All groups share one centre, and each spreads out both ways along 10 directions, with some noise.
(in the rows, 128 means zero)
Known rows, each followed by its group:
[ 93 140 154 132 147 151 133 120 149  77 148 126 125  84 141 123 161]
badi
[ 85 139 131 106  98 125 123 179 123  92 132 167  70 157 134 117 141]
badi
[187 106 122 142 152 106 134 169 111 161 200 153 146  54 112 129 158]
badi
[127 119 123 144 151 150 135 161 134 131 146 134 116 101 137 127 171]
velel
[124 112 105 181 185 196 157  96 125 144 119 113 138  87 153 124 133]
velel
[112 149 142 157 117 132 138 118  97 169 131 156  81 103 192  94 164]
badi
[124 110 102 113 177 151 127 209 122 114 151 163  90  88 118 104 157]
midib
[ 89 144 137 138 117 139 174 160 167 122 156 144 106  68 130  63 130]
midib
[ 41 171 117 105 133 132 149 112  89 152 145  86  92 164 129 108 138]
tika
[ 84 100 144 124 124 120  97 152 117 121 144  95 124 183 161 163 136]
buke
[ 78 105 140 146  91 132 120 158 129 161 145 115  91 162 157 115 126]
Mip
[133 129 104 171 170 199 163  71  99 120 101 110 136 167  46 185 117]
Mip
[102 128 127 121 125 129 106 109 124 106 144 103 124 136 149  94 142]
velel
[102 138 167 110 110  85 151 147 142 160 115 114 146 128 147 115  80]
badi
[ 66 147 120  99 176 127 145 118 138 169 117  57 147 111 202  92 132]
buke
[124 138  90 126  97 135 132 156  79 153 137 182  54 169  99 135 112]
badi
[116 156 145 151 106 110 162  93  89 118 143 141 125 137  99  70  94]
Mip
[106 121  90  90 137 132 110 153 134 134  98 115 108 163 148  73 107]
Mip
[125 107 129 143 133 141 101 128 100 128 142 132 118 135 143 124 125]
velel
[148 140 135 112 175 113 111 110 104 102 143 136 156  71 145 130 144]
tika
[151 107 154 125 100 100  72 112  83 109 119 138 134 186 134 160 106]
buke
[ 93 133 128 170 136 181 142 133  85 155 112 160  58 146 159 163 160]
tika
[ 46 127 122 113  91 143  92 130 150 150 124  74  75 167 213  64 164]
Mip
[112 123 165 145  77 109 119 134  98 181 150 120 102 172 101 190 126]
velel
[ 95 110 150 134 146 138 128 181 134 147 166 100 122 137 122 177 190]
midib
[140 105 120 148 137 128 126 151  73 185 128 142 107 143 133 138  95]
tika
[ 60 184 108  79 147 107 133 101  70 150 115  98  96 177 152  87 117]
tika
[ 91 105 102 113 137 152  97 165 145 119 143 110  90 127 176  84 164]
Mip
[118  97 115 148 142 131 155 199 115 168 107 168  93 124 175  73  82]
velel
[117 116 115 139 144 170 127 143 136 108 110 130 112 148 122 150 156]
midib
[ 82 114 109 106 118 141 100 143 142 129 137 105 102 132 160  69 113]
Mip
[ 97 121 121 118 131 121 123 160 106 148 145 106 111 166 134 116 133]
tika
[120 152 142 104 127  95 132 134 109 117  75 131 118 196 146 126 135]
Mip
[116 132 131 122 140 151 148 150 180  60 133 149 134  96 109 118 141]
midib
[ 91 115 121 131 116 121 111 135 137 133 191  68 125 135 142  70 180]
tika
[169 123 113  96 164  95  97 130 102 168  85 100 144 154 172 115 140]
mup
[ 90 111 129 135 132 183 101 158 104  57 136 183  71 154  90 184 130]
velel
[118 136 147 118 147 119 123  90  96 114  84 146 147 124 143 151  44]
velel
[ 97 114 100 120 121 143 132 123 146 153 146  74 136 137  99  70  94]
badi
[104 146 137 148 114 151 145  84 135 112  86 132 123 159 149 146 106]
mup
[ 84 127 139 127  96 129 127  95 158 103 136  81 154 161 121 110  92]
mup
[134 135 126 133 166 143 133 112 125 135 103 112 139 118 163 136 152]
velel
[ 92 137 123 135 155 167 118 103  95  96 134 134 106 139 112 160 133]
tika
[123  74 165 154  71 118  82 177 129 111 125 153  96 173 176 125 126]
tika
[123 123 180 123 122  79 137 179 110 145 160 156 135 102 132 156 103]
tika
[ 95 124 129 120 106 122 169 176 184 189 110  80 119 148 141  81 137]
tika
[ 67 100 145 124 111 127 118 182 114 109 150 151  97 154 112 138  59]
buke
[136  89  74 133 179 178 130 155 122 110 163 149 124  73  58  87  73]
buke
[ 99 161 159  90 141 106 156 142 165 110  85 119 142 122 160 130 136]
velel
[136 117 157 148  94  95 121  78 113 136 133 118 175 136 135 137  42]
mup
[ 96 154 137  81 137 115 127 159 146  93  97 152 103 108 176  94 140]
Mip
[ 77 134 188 129 123 115 156 164 115 123 156 172 123  74  96 172  55]
midib
[124 113 131 116 119 121  88  97 112  76 142 128 152 137  76 127  51]
buke
[107 127 127 158  53 125 180 159 161 215 138 114  76 143 112  36 134]
buke
[188  98 174 140 150  79 135 172 131 167 134 127 188 116 140 218 137]
mup
[ 88 108 190 119 106  97  94 134 115  95 132 125 146 142 151 135  59]
badi
[128 126 130 129 165 135 118 116 118 111 103 124 139 124 173 132 132]
velel
[132  98 132 110 153 113 156 188 173 163 125  92 174 131  90 157 104]
badi
[118 133 174 183  70 105 201 165 147 213 103 149 102 152 187 148 124]
mup
[ 87 165 175 111 116 102 118  67  93 105  86 152 133 102 172  95  22]
badi
[ 83 131 134 118 138 134 133 148 112 115 153 122 119 140 105 153 122]
tika
[131  93  99 114 160 154  74 119 109  94 134  93 145 168 101 146 127]
mup
[ 91 167 174 128 118 111 170 109 153 160 116 104 135  97 173 116 145]
badi
[ 67 141 139 128 121 145 156 137 115 181 129 118  87 111 117 102  88]
mup
[155  95 128 202 109 159 160 121 165 110 152 142 148 126 143 144 150]
mup
[148 107 135 153 107 131 105 126 103 126 151 152 115 124 106 114 114]
buke
[102 142 142 138 120 134 125  88  95 116 122 127 120 148 132 122 108]
Mip
[ 77 134 147  96 152 148 145 165 165  88 101 118 131 152  87 201 125]
mup
[ 92 124 140 121 141 146  82 137  91 106 125 124  87 170 158 156 178]
mup
[162 103 157 180 124 126 139 106 104 192 135 117 157 122 138 179 111]
midib
[ 88 130 115  67 158 140  87 124 157  88 109 135 134  68 150 111  60]
Mip
[ 70 150 104 129 145 189 122 136 116  76 105 170  37 130 168  86 187]
mup
[ 67 131 137 160 102 159 122 126 122 130 149 112  69 154 176 107 199]
midib
[134 121 136 142 129 122 109 102  93 124 149 145 123  98 139 102 110]
buke
[ 82 132 160 126 129 119 138 139 133 122 145 124 137 104 131 140  96]
buke
[103 127 168 160 143 172 152 146 147  70 155 172 127  71  93 205 138]
midib
[143 140 171 124 132  79 179 161 148 202 143 113 165  81 130 153 127]
badi
[114 130 124 103 118 126 110 126 153  90 130 105 137 151 109 103 137]
buke
[102 109 141 140 135 129  54  83  80  81 168  97 133 141 191 126 163]
buke
[124 128 113 134 139 154 124 124 113 149 114 129  99 141 116 145 143]
velel
[135 106 155 147 120 125 126 139 116 112 141 164 144 110 108 163  77]
midib
[ 98 113 177 138 100 111 131 168 133 116 153 137 130 136 122 170 112]
midib
[100  75 141 157 149 146 143 229 121 167 167 131 111 132 136 178 140]
buke
[ 73 140 195 153  89 119 134 136 109 131 136 154  96 136 167 176 129]
mup
[134 113 116 120 142 130 129 163 133 158 108  99 126 176 142 148 158]
badi
[106 103  96 124 134 168 122 126 152 134 101  84 129 180 101 126 108]
tika
[114 127 194 141 119 105 149 169 147 110 152 159 138  92 128 184 133]
midib
[162 139 142 156 144 106 141 133  99 136 165 136 122  96 153  77 214]
Mip
[125 116 147 101 122  90 133 189 134 145 118 137 126 138 140 122 105]
Mip
[100 152 133 107 124 126 135 131 117 139  70 143  95 166 150 135 111]
velel
[160  93  95 107 156 119  85 122 126 102 137 100 173 135 100 103  95]
midib

New rows, each followed by its group:
[113  83 102 132 171 159 106 131  78 176 155  92 150 138  62 171  58]
midib
[ 53 129 181 144 106 125 140 118 132 137 159  90 134 126 160 162 112]
buke
[ 67 146 128  48 168 122  87 132  96 106  97 102 118 146  97 138  84]
mup
[ 99 136 145 143 124 142 121  80 105 116 135 115 131 134 115 130  89]
Mip
[ 99 123 164 159 105 126 161 179 119 132 150 164  94 130 116 140 132]
Mip
[ 98  83  56 121 173 212 110 158 153 148  96  91  95 169 124 136 138]
Mip
[ 53  95 139 149 113 146  96 117  95 129 175  92 118 168 144 128  88]
buke
[ 91  85 119 147 169 166 136 185 147  82 120 137 124 143 172 114 115]
velel
[102 119 150 144 103 126 140 155 132 133 171 128 122 137 100 168 137]
badi
[157 125 119 137 125 139 121 136 148  79  90 165 112 137 166  99 159]
midib
[131 109 151 132 136 110 106 146 120 143 158 126 147  81 153 131 107]
Mip
[132 112 127 137 138 154 103 104 128  92 114 134 139 124 124 138  96]
tika
[ 39 149 170 142 128 152 172 129 179  77 140 120 129  87 155 109 114]
velel
[112 121 178 180 139 138 152  83 114 181 138 109 151  51 169  99  86]
badi
[114 163 151 123 123 107 161 116 124 125 106 111 134 166 125 107 147]
Mip
[110 122 130 106 154 138 153 219 188 138 129 129 107  84 158 123 190]
Mip
[124 142 136 137 122 135 156  89 142 102  99 143 147 119 130 134  74]
mup
[121 103 153 143  97 116 126 169 103 142 136 171 103 145 103 143  73]
buke
[126 125  90 143 124 152 134 158  97 160 145 150  70 161 120 136 161]
badi
[ 70 115 133 187 126 193 151  99 118 136 134 126 106 124 124 141  85]
velel
[165 103 120 117 136 108 125 149 138 136 101 133 149 147 125 118  94]
midib
[117 125 143 156 194 162 167 142 175  89 155 120 165  30 149 127 168]
velel
[116 106 102 120 174 149 125 188 108  81  87 187  92 131 182  72  79]
velel
[143 100  93 106 186 159  79 116 120 106 114 123 148 108 127 150  98]
Mip
[128  96 132 173 124 166 126  96 166 148 132  80 154 130 126 144 141]
tika
[190  88  93 175 137 149 119 128 124 122 120 142 139 153 163 117 154]
mup
[106 103 163 146 133 127 113 112 128 132 140  84 164 132 136 147 104]
badi
[130 141 161 153 134 136 169 148 155 149 109 165 115  61 165 121 141]
tika
[126 106 114 142 127 144  86 139  62 107 112 167  74 192 147 131 129]
Mip
[107 143 117 133 160 142 129  78  79 183 135 109 124  81 141  94  93]
midib
[107 152 152 117  71 109 115  74 147 125 106  77 130 189 142 109 157]
buke
[ 97 146 125  93 184 129 156 139 149 146  84  99 151 118 149 146 112]
buke
[ 92 120 106 165 137 186 122  68  96 163  95 100  96 161 153 101 105]
badi
[ 78 180 153 140 110 150 182  88 141 139 131 137 120  86 102 151 102]
badi
[ 63 137 113  95 138 162  91  90 150  93 118 106 120  93 161  92  96]
Mip
[162 134 132 135 133 114 147 120 126 178 112 123 140 105 133 113 125]
buke
[135  86 109 123 110 124  89 148 110 132 139 118 123 186  95 112  90]
buke
[117  92 143 137 169 116 142 184 138 110  96 135 155 134 215  98  95]
velel
[108 124  95 132 116 153 111 107 121 151 127  73 109 213 125 160 185]
badi
[169  85 129 132 125 124 108 171 157  79 124 138 155 162 121 157 143]
midib
[ 85 156 117  71 198 146 137 180 134  91 101 143 102 100 125 142 158]
midib
[101  91 102  98 189 117  65 113  80 117 152  72 177 137 165 118  65]
buke
[104 153 119 100 172 146 126 101 114  80 121 137 138  93 106 134 103]
tika
[100 112 152  90 131 110  93 188 151 130  98 120 117 149 193 179 146]
Mip
[114 100 131 180 114 167 131 135 113 171 115 127  91 162 155 154 146]
tika
[166 114 143 114 140 101 103 137 111  81  55 167 156 196 148 216  87]
mup
[103 110 112 145 166 177  87 107  78  84 153 115 116 171 101 209 166]
tika
[108  94 153 130 124 111 105 176 116 151 188 105 134 121 112 136 143]
mup
[173  95 117 200 106 144 148 108 163 130 152 117 161 133 162 119 160]
mup
[151 149 144 154 140 134 133  86 110 118 150 159 117  42 150  89 163]
buke
[148  97 125 187  91 127 156 151 116 196 146 146 119 132 146  97  90]
mup
[ 97 109 117 140 155 190  76  73 131 118 121  82 128 130 178 184 164]
Mip
[103 112 208 122 150 101 115 151 142  62 137 145 175  71 136 155  68]
badi
[120 127 135 154 137 153 170 143 149 156 130 134 121  99 106 147 136]
buke
[124  99 164 131 140 101 111 147 142 140 145  85 162 105 180  92 147]
badi
[104 130 131 130 114 132 157 183 133 173 105 137  85 175 137 160 154]
badi
[112 142 131 141 146 148 145 112 129  84 146 114 132 122 103 119 170]
Mip
[ 94 148 134 114 127 142 117  99 133  82 144 122 127 108 100 125 116]
velel
[101 149 160 108 122 124 126 131 138  90  76 135 116 179 149 194 156]
buke
[126 114  86 132 159 179 147 104 161 165  84  71 152 150  97 125 101]
tika
[119 136  98  76 118 102 116 135 122 117 128 122 130 169  86 111  75]
badi
[132  78 122 164 123 181 114 161 167  95 128 148 110 125 121 129 140]
tika
[ 95 145 125 129 125 174 141 129 153 117 160 119 106 107  46 175 173]
velel
[131 139 172 153 103  88 162 180  88 157 131 183  81 136 159 107 150]
Mip
[111 135 148 130 168 136 197 187 166 137  98 160 143  67 138 134  85]
velel
[100 133 152 116 157 126 118 143  97 178 135 101 113 117 141 157 159]
mup
[104 129 186  93 141  77 110 152  75 155 139 152 145  82  95 170  25]
mup
[ 97 141 145 169 100 154 115  49  82 142 154 110 113 145 140 159 124]
badi
[126 118  82  64 159 109  88 144 120 116  95 102 135 164 148  53  96]
buke
[ 79 143 159 149 131 128 147 107 119 161 148 103 125  97 184 123 138]
buke
[144 152 153 139 157 135 191 121 163 174  81 119 162  96 133 185 135]
midib
[138 118 152 176  87 133 152 139 156 156 108 125 117 162 169 138 160]
midib
[100 123  98 111 170 158 107 140  97 138 106 114  98 162 132 142 135]
midib
[139 116 124 177 145 182 161 103 131 151  82 124 131 160 122 215 127]
mup
[150  91 134 109 111  96  90 156 135 122 100 138 140 147 149  97  80]
tika
[127 109 143 117 141 106 112 138 122 133 156 105 163 112 127 122  98]
buke
[136 120 146 142 121 121 132  98 130 141  93  96 166 177 140 196 111]
mup
[131  78 113 123 142 120  98 172 117 153 125 102 139 158 130  87  91]
badi
[110 138 125 106 157 131 141 144 132 147  90 107 131 145 144 143 117]
buke
[ 96 166 158 101 118 127 117  60 135  57 100 125 149 119 110 136  89]
buke
[ 90 107 159 124 115 108 102 127 133 120 132  96 145 137 155  96  95]
badi
[ 69 133 101 118 131 152 138 151 138 155 129  93  80 147 149  64 164]
midib
[125 103 166 158 158 125  99 128 100  98 209 134 156  47 151 156 142]
buke
[149 121 143 171  90 111 136  71 156 132 140  94 175 143 180 101 136]
mup
[ 97 131 156 128 137 137 143 176 141 133 121 162  97  95 166 154 145]
Mip
[ 89 139 140 163 110 146 159 114 121 111 161 120 111 141  90 106 143]
Mip
[140 117 111 106 164 138  99 128 120  88 111 103 146 173 113 145 150]
Mip
[ 97 175 156  99 153  96 141 114  94 129 137 119 136 111 153 145 143]
tika
[119  82  73 107 154 150 109 169 136 125 119  93 133 181 102  83  87]
velel
[ 94 111 128 150  77 139 109  80 126 114 139 105 129 169 120  93  74]
midib
[106 147 151 129  92 119 140 155 120 123 109 176  71 138 162 104 149]
buke
[145 158 126 116 152 132 127 102  80 124  80 182 108 129 144 186 107]
badi
[146 145 142 130 148 108 164 148 129 128 125 117 143 137 114 120 177]
Mip
[121 116 139 132 171 143 123 114 115 129  79 125 142 116 150 129  78]
badi
[108 138 163 159 110 129 151 142 119 156 150 148 102 114 139 163 146]
badi
[ 52 105 127 122 106 159  72 153 145 146 126 119  70 130 224 125 131]
Mip
[113 167 157 139 130 126 174  91 123 160  88 118 131 135 133 145 118]
Mip
[122 125 162 146 174 163 186 192 179 160 104 134 135  89 127 252 185]
Mip
[ 93 144 140 120 197 160 152 160 103 137 145 151 111  47 104 175 124]
midib
